All groups share one centre, and each spreads out both ways along 10 directions, with some noise.
In the rows, zero is written as 128.
Known rows, each followed by its group:
[159 129  78 152 115 174 105 132 159 129 145 104 100 184 148] | fona
[ 82  83 123  99 129  59  86  97 150 144 111 135 112  85 113] | fona
[121 131 127 124 158 125 145 102 152 105 100  99 122 111 167] | fona
[145  89  41 106 142 126 102 155 145 118 104  84 145 155  92] | Nizav
[138 173 113 131 119 170 134 141 101 136 110 137 103 105 126] | befem
[119 139  80 129 152  63  82  63 177 155  46 105  96 154 116] | fona
[103  93 103 122 146 137  85  91 134 136 124  69  75 147  98] | pazu
[119 119 111 144 149 132 136 119 129 160 154  97  97 115 118] | pazu
[126 134  83  92 125 175 129 124 141  92 125  75  61 104 154] | tezi
[133 127 108 132 162 142 140 109 125 116 124  92 109 152 116] | fona
[111 120  84 114 193  67 125 109 133 155 147 121 136 146  89] | tezi
[118 122 149 150 146 143 131 108 120 119 103 130 126  96 134] | Nizav
[120 128 129 126 142 140 109 110 131 121 101  98 119 136 114] | pazu
[100 144 139 165 191 166 107  37 127 148 105 109 113  90 144] | Nizav
[153 145  55 107 128 162  92 139 134 120 104  89 119 150 140] | bez
[181 136  48  96 104  93 169 100 123 143 153 105  89 196 125] | fona
[125 100  95 139 147 100 126 126 140 165 162  71  79 147 126] | pazu
[110 108 108 115 145  85 108  51 136 129  68 111 100 130 112] | fona
[105  97 188 172 142 124 161  93 173 138 136  93  85 117 119] | bez
[128 119 127 123 103  97 164  88 145 141 140 139  75 120 130] | befem
[115 137 148 149 101  92  71 134 151 165 133 128  83 135 186] | Nizav
[134 116  87 122 106 119 110 114 155 140 134  75  40 174 141] | tezi
[115 165 129 115 102  90  82 172 148 140 124 152  77 129 144] | befem
[119 141  89 106 147  98  90  96 156 154 114 102 101 146 124] | bez
[ 87 145 151 129 136  75 111 105 146 153  96 109  55 137  80] | fona
[ 88  94 115 122 159 132  95 145 179 162 176  20  38 183  32] | pazu
[146 124  84 140 152 200 135 108 131  88  94 107 138 101 164] | fona
[155 123  89 123 122 165 110  90  60  98  92 141 156 166 125] | pazu
[132 167  88 107  92 132 129  86  66 168  59 130  94  49 144] | tezi
[134 149  85 105 139 136 101 121 112 119 115 110 103 158 119] | bez
[139 141  61 118 118 161  96 132 135 170 142 132 117 112  88] | pazu
[109  77 157 146 124 129 103 157  98  78  98  91 105 147 135] | Nizav
[116 142 159 127 133 202 173  85  84  55 120 120  69 104 146] | bez
[124 114 114 135 133 131 152 122 135  93 176 154  74 129 133] | bez
[125 126 103 109 106  97  90 141 140 161  80 113 131 101 131] | bez
[120 151 132 151 158 144 117  93 166 144  95 116 128  98 157] | bez
[ 97 126 161 128 165 127 150 113 141  70 107  97  72 144 110] | bez
[108 103 120 105 143 113 110 128 103  73  99 111 118 135 151] | Nizav
[128 114  94 117 131 120  97 106 126 132  93 103 121 127 138] | pazu
[129 121 115 124 126 124 157  94 111 118 138 151 100 116 124] | pazu
[106 135  67 109 178 127 113  21 122 161 171 101  56 131 104] | Nizav
[124 106  97 118 122 137 110 117 149 118 112 114 112 114 126] | tezi
[120 109 110 111 149  97  99 129  84  96 133 125 128 183 137] | Nizav
[117 124 105 122 129 112  94 102 120 150 148 103  76 157 128] | Nizav
[115 191 128 118 142 178 106 168  97 108  69  76  72 133  98] | befem
[113 112 129  87  72 116 102 142 124 168 148  81  71  95 141] | befem
[128  95  93  83 103 139  86 156 111 117 112  96 146 153  67] | tezi
[131 112  96 113 114  87 125 111 123 141 123  87  69 170 105] | tezi
[100 133 124 153 176  74  78 111 182 179 141 136 128 133 134] | befem
[ 98 104 129 144 131 113  77  66 171 148 118 110  67 138 127] | tezi
[120 144 134 122 136  57 133  88 207 128  97  92  66 171 157] | fona
[134  73  55 102 133  74 163 102 120 109 154 131  77 119 135] | pazu
[152 116 107 164 111 131  98 108 120 154 120  98  99 198 126] | tezi
[109 131 151 137 150 108  98 120 124 121 122 108 103 181 105] | befem
[131 148  94  95 121  95 130  99 162 163 136 126  96 116 125] | Nizav
[103 134 162  87  92 121 105  86 128  73  52 128  92 132 122] | pazu
[119 139 129 117 113 139  95 140 109 144 114 102 108 137 126] | befem
[111  98 129 152 183  91 131  45 169 137  98 116 145 125 129] | befem
[114 171 163 132 168  85 155 120 115 162 125 115 134 134 118] | fona
[129 171 139 139 122  89 124 105  97 198 118 141 114 150  81] | befem
[126 169 102 113 162 160 116 126  95 116  38  64 104 136  86] | fona
[141 123  70 114 110  63 121 118 130 157  80 118 102 117 142] | tezi
[103 139  95 110 176 132  86 148 108  99  90 106 107 123  92] | befem
[123 170 158 123 119 138 140  86  80 136 147 140 101 145 137] | Nizav
[112 137 133 105 131  99 123  91 101 132 127 114  85 150 112] | Nizav
[105  81 101 104 125 130 122 101 152 150 149  76  85  65 138] | befem
[146 122  64 152 160 163  95 133 170 148 104 113 170 114 146] | Nizav
[129  98  71 138 162  72  99  96 128 168 117 121 134 162  85] | tezi
[ 92  93 178 158 137  81 125  91 133 144 132 154 125 103 127] | bez
[120 104 123 108  93  93 103  98 150 115 129 107  52 169 132] | pazu
[150 149 121 124  83 108  99 149 140 141 115 118 102 192 130] | befem
[124 142 123 152 112 118  95 100 105 201 129 125 108 115 144] | pazu
[120 103  90 113 128  89 144 131 141 122 144 148  84 101 109] | bez
[130 131 139 161 131 103  84 161 146 171  85 138 180 114 141] | bez
[122 126 137 139 130 139 113 126 124 143 147 117 121 141 122] | fona
[103 107 123 119 119 114 117  98 141 143 134 143  98 100 104] | tezi
[106 109 102 112 129  97  92 116 168 142 122 115  98 125 119] | tezi
[110  58 180 127  68  74  79 123 107 151 114 113 131 141 136] | bez

New rows, each followed by its group:
[159 113  54 150 162 153 141  89  72 144 147 160 163 124 123] | pazu
[108  65  43 108 177 151  87 133 181  98 125  59 114  77 150] | befem
[135 145  89 126 130  89  99 127 180 166  98 129 122 127 143] | befem
[145 182 121 175 129 183  68 100 134 210 128  97 126 156 156] | Nizav
[ 86 110 131 126 151  91 109 117 175 169 135  61  59 112 113] | pazu
[ 79 136 175 110 140 112 118  70 142 104  60  97  78  68 160] | Nizav
[140 141  26  33 174 139 132  72  91  67  94  95 153 146 106] | Nizav
[ 88 173 127 104 181  86 116  75 129 157  69 104 114  63 150] | tezi
[123 126 147 132 200 144 174 122  99  77 143  70 127 186 103] | tezi
[124 157 127 132 129  86 119  99 144 167 105 133 107 125 130] | fona
[102 112 131 136 170 128 120  94 163 119 155 111 102 140 116] | tezi
[ 92 107 125 178 176 154 115  44 130 144 165 127  54  86 163] | Nizav
[124 118 131 158 114 148 121 131 130 146 122 119 100 107 132] | Nizav
[110 157 179 120 103 142  72 100 146 112  75 120 107 184  95] | pazu
[158  78  99 146  90 181 157 138 131  77 124 134 109 113 143] | tezi
[182 111  42 115  83 135 109 145 134 109 118 176 166 147 175] | befem
[109 109  93 136 162 144  94 139 118 139 134  98  93 151  47] | fona
[112 114  59 121 187 123 103 128 125 153 149 105 106 125  71] | befem
[140 139 105 131 134 116 133 102 138 141 127 119 114 146 140] | fona
[118 155 141 117 124 137 131 152 105 141 114 103 110 110 119] | fona
[122 125 111 124 117 111 105  99 125 134 117 131 109 149 116] | pazu
[ 85 178 163 100 148 113 116  89 139 147  99 104  80  77 144] | tezi
[ 83 113  91  96 148  89 111 139 172 122 134 133  59  41 138] | befem
[152  98  95 148 128 177 146 180 163 125 111  58 115 133 101] | bez
[125 109 111 176 148 140 111 118 132 159 165 132 107 136 132] | Nizav
[132 112  75 110 146 107 117 111 127 134 150 123 114 156 109] | Nizav
[138 137  88 104 117 136  99 153 121  88  81 131 124 138 143] | befem
[107 142 141 111 130 109 132  88 134 123 109 126  88  99 152] | Nizav
[117 122 131 102 124 148 119 116 118  91  77  85 105 124 121] | pazu
[126 139 163 122  75  99  98 120 119 190 135 118 110 134 148] | befem
[130  95  59 118 141  88  99 134 151 142 143 113 108 149 114] | Nizav
[154 162 120 143 128 177  64 173 131 133  65  76 163 180 152] | bez
[103 140  97 146 200  83 161 105 187 151 138 174 116  35 141] | fona
[109 106 155 109  99  92 143 136 116 124  81 106  89 108  80] | Nizav
[ 89 183 129  92 152 162  79  94 128 164 178  72  56 147 103] | tezi
[111 136  98 105 113  78 101 138 130 169 140 135  86 104 110] | befem
[162 134  80 131 121 185 139 232 179  50 130  92  75 170 139] | bez
[146 125  96  87  68 112 127 129  75 126 103 143 113 131 114] | befem
[142 114 105 148 149 125 121  98 157 103 108 151 154 147 158] | befem
[153 111  91 140 133 165 179 127  90 122 160 167 146  94 110] | tezi
[117 117 132 140 131 159  87  88 112 124  84  98 114 149 107] | fona
[136 123  84 103  80  61  91 158 182 225  96  85 110 112 106] | bez
[137 125  73 118 152 146 140 163 173  92 127  62  68 176  86] | bez
[108 104 132 134 124 181 128 111 133  87 121 109  60 101 113] | fona
[111 136 168 136 118  89  53 146 126 143 129 122 128 200 137] | befem
[125 128 121 132 128 109 134 131 112 167 116 128 120 117  80] | bez
[104 105 111 108 174  96 127 100 136 111 104 100 126 114 115] | fona
[133 103  86 164 161  92 115  66 129 133  62  84  90 156 149] | tezi
[119 135 119 106 122 108  87  92  96 146 118 103 111 173 111] | bez
[124 133 109 108 113  88 137 121 146 157 155 131  68 121 124] | tezi
[142  94  66 153 120 132 110 150 132 174 139 123 113 111  96] | Nizav
[100  73 127 114 133  78  93  88 126 136 142 153 150  92 153] | befem
[100 107  91 141 150  90 102 101 200 140 130 135  51 108 102] | fona
[113  88  75  91 148 101  96  93  99 120 103  99 122 133  93] | bez
[133 177 109 121 153 142 155 158 104 119 101 116  95 136  67] | bez
[111 137 134 120 141 126 149 130 147 135 134 113 100 100  98] | pazu
[126  78  42 105 103  43  91  95 141 183 126 134  72 141  80] | tezi
[ 98 150 111 154 180 138  79  47  88 156 140 149 115  96 178] | Nizav
[102 151 175 141 139 172 142  67  81 131  76 103 104  81 115] | Nizav
[106 136 217 162  82 107 147 159 143 162  40 141 132  38 118] | Nizav
[112 136 139 142 164 132 126 105 123 125 110 116 121 131 112] | bez
[116 128 130 134 160 120 163 125 132 154  96  65  93 133  41] | bez
[145 102 110 122 102 142 125  95 108 159 139  93 130 140 124] | befem
[110 135 121 129 144 115 107  76 140 151 127 169 118 122  87] | pazu
[120 146 141 148 136 117 149 131 121 137 113 159 122  81 123] | bez
[144 163 131 130 128  73 124 145 172 144 128 171 158 161 140] | pazu
[122 105 151 172 112 122  99 170  99 130 109 143 132 109 153] | Nizav
[109 127 123 101 136 127 145 109 116 121 135 123  98  93 109] | tezi
[120 135  96  98 138 106 109 118 169 134  42 114 150  61 136] | Nizav
[115  82 122 109 106 114  93 126 103 116  82 117 143  97 142] | bez
[138 141  65  76 106  87 120 103 103 186 146  98  88 170  45] | Nizav
[109 161 101 108 136 138 123 147  76 133 126 136  82  84  83] | befem
[131 110  95 130 144 150 114 112  99 139 130 105 134 133 108] | befem
[133 121 129 156 135  96 125  98 128 140  87 115 118 143 139] | tezi
[133 121 108 125 131 112 114 133 163 136 129 110 114 155 130] | Nizav
[109 151 122 121 148 116 109  97 145 145 122  97  81 129 137] | tezi
[124 122 103 122 131  90 117 150 140 161 103  99 116 138  80] | bez
[ 92  92  66 130 166  91  91  84 158 199 160 112  84  84  77] | pazu
[139 118  93 127  91 173 153 166 135 123 187 132  63  99 133] | fona
[147 107 104 112  93 118 136 102 161 138 117  96  95 140 142] | befem
[ 94 148 108 145 207 135  71 150 106 157 150 110 117 135  83] | befem
[105 120 164 130 112 107 149  83 103 140 152 179 113  75 143] | befem
[126 182 114 134 150 157 121 148  87 138 112 117  85 142  80] | befem
[125 140 139 150 139 143 152 101 104 117 138 157 108 137 115] | befem
[110  99 112 120 118 145  84 103 158 114 108  91  85 127 127] | tezi
[128 139  69 112 126 112  73 166 157 186 137 103 108 114 132] | befem
[130  86 147 157 139 169 189  94 101  76 135 137 113 117 115] | tezi
[132 124 191 162  60 124  66 136 167 191  94  91 147 132 198] | bez
[127  82 130 164 114 168  96  71  90 115  61 107 120 146 104] | tezi
[112 126 176 162 117  96 111  99 127 183 136 146 132 121 138] | bez
[140 179  74 113 127  65 107 118 104 209  96 127 121 122 136] | tezi
[ 99  74 165 138 117 159 119  36 133 113 110 106 115  65 202] | bez
[ 87 102 113 127 166  85  94  60 143 159 131 127  93 134  65] | pazu
[155 158  91 141 127 113 173  99 185 148 106 120  73 146 112] | befem
[114  37  99 100 114 122  88 146 141 106 195  84 111 165 114] | fona
[124 108 108  93 109 115 143 133  89 133 156 113 102 121  98] | fona
[122  88 101 126 103  95 128 159  87 141 119 133 103 104  87] | Nizav
[109 129 124  96 132 131 141  79 115  92 122 114  65 114 129] | bez
[111 129 141 121 109  73 101 122 150 171 104 116 108 123 125] | bez
[113 154 104 143 152  88 112  66 133 180  77 152  98 105  91] | fona
[113 134 173 163 121 134 159  86 193 183 141  89  73 106 135] | bez
[125 120  99 109 141 109 121 117  96 112 134 127 119 153 118] | Nizav
[140 139 119 120 115 163 139 106 109 109  96 107 106 116 147] | fona
[110 126 132 121 138  74 116 102 135 116 155 157  98 141 169] | Nizav
[105  99 138 126 121  86 124  75 119 207 173 114 107  96 111] | befem
[108  89 105 129 171 160 146 101 106  71 153 135 103 118 108] | befem
[121  87 107 108 115 117 128 109 127 113 135 110  97 128 126] | befem
[126 120 121 133 175 114 141 137 129 130 114  72 138 134 133] | pazu
